Each new row is followed by what is left after taking away its nearest point in the smallest flat space through zero that holds the last named rows.

z_669, 3 rows:
[[-22  10  -1  44 -18  14  59  16  -5 -35 -27 -33 -16  10  13  46]
 [ 19  39   8  53 -13  25  -6 -50  16 -31  11 -55 -41  19 -14  19]
 [-52  24 -30  -8  11  -1   8  45   3  31 -53 -23 -56 -10  -3  19]]
New rows:
[ 41  30   7   4  -9   2 -16 -14  -2 -34   2 -34  -8   1  11  25]	[ 27  16   0 -21  -1  -9 -14  13  -8 -16  -8 -12   3  -9  16  18]
[  2  16 -22 -29  47 -38  -8  36   0 -42  -4   2  12 -28   9  50]	[ 17  23 -16 -21  45 -33 -21  14   5 -48  10  -6   9 -23   3  45]
[  6 -18 -62   0 -11  11 -21 -15  31  13 -14  11  -7  -4  15  23]	[ 11 -24 -57   5 -15  12 -13 -18  28   4  -9  14   4  -2  19  25]
[  2  -1 -48   4  31  17   9  14  12 -22  -5 -18   3  -3 -19   1]	[ 10  -7 -44   0  31  15   4   9  11 -23   4 -10  14  -3 -19  -6]
[ 12 -10  -3  29  15  27  -9   1  38   6  57   6 -11   2  16 -33]	[ -7 -13 -10  27  15  25  10  25  33   9  38   7 -15  -1  22 -22]

z_628:
[[ 11   3   3   1 -27  -1   7  -1 -12 -20   6  30 -16   6 -12  -1]
 [ 43  20 -32   6 -11 -48  12  10 -23 -42 -17 -18 -15 -29 -49  33]
 [  2  30  38  20  17   9 -29  16  33  -5 -19  35 -14 -42 -10 -38]]
New rows:
[ 10 -21  33  15  13  38   4  -4 -29 -38 -38  34  33  25  17  13]	[ 15 -17  24  16  26  27   2  -1 -27 -37 -46  13  38  13  11  21]
[ 10  34  11   2  42  14  36   0  20 -25  39   2   6  38  19   0]	[ 17  39   8   4  43   6  36   3  19 -32  34  -1   3  30  10   3]
[ 43 -27  21  26 -36  23  37  -4 -31 -14  41  -4  16  -9  -7 -18]	[ 37 -21  24  30  -9  22  25   1 -15  -1  30 -24  26 -26  -3 -23]

z_726 (3 x 16):
[[-21  16 -10  -2   2 -10  -6  -2 -16  -4  11  53 -18  49  28 -25]
 [-12 -31 -11  51  31  34 -27 -45 -12   9  59  21 -12 -52  43 -53]
 [-30  12   1  10  14   2  35  -5  -3  12  -8   5 -39  22  -6 -25]]
New rows:
[-19  14 -17  -9  28   3 -22  -8 -26  41 -16  25  12 -42 -14 -27]	[-14  21 -15 -22  20  -5 -19   3 -24  38 -28  22  18 -30 -22 -14]
[-29   0 -23 -21  27   9  41 -36 -35  29  25 -32  38  21 -41  13]	[-22  -2 -27 -24  22   6  21 -36 -40  22  35 -15  50  25 -27  14]
[ 11 -13  -3  39  38  -3  42 -42 -13  35 -34  -6  25  35  -6  30]	[ 20 -17  -7  37  33  -5  21 -43 -16  29 -24   7  39  34   7  32]

z_650, 3 rows:
[[ 27  33  -9   5  29 -73  -1 -25 -19 -13  23  27 -11 -20  -5  -1]
 [ 18  16  56   6   2 -23 -23 -12  32 -15  12  47  24   5 -44   9]
 [  3  57  39  14  12  60  15  34   0  22  27  63 -62 -24 -30  11]]
New rows:
[ 14   4  23  42  -1 -55 -21   0  62  35  -7  21  31   9   1  11]	[  2   5  -6  41  -1 -24  -2  17  41  51 -10   2   1   1  24   7]
[-23 -11  -3 -34  -9 -23   8 -50  -8 -22 -17   1 -15  10  33 -23]	[-24   0  17 -30 -11   2   8 -39   1 -16 -13  19 -25   8  19 -19]
[ -6 -17  26  -2  -1  -4  -6  -5 -16   7   1  44  15 -12 -13 -18]	[-11 -24   7  -4  -2   0   0  -3 -26  11  -4  27  10 -13   2 -21]
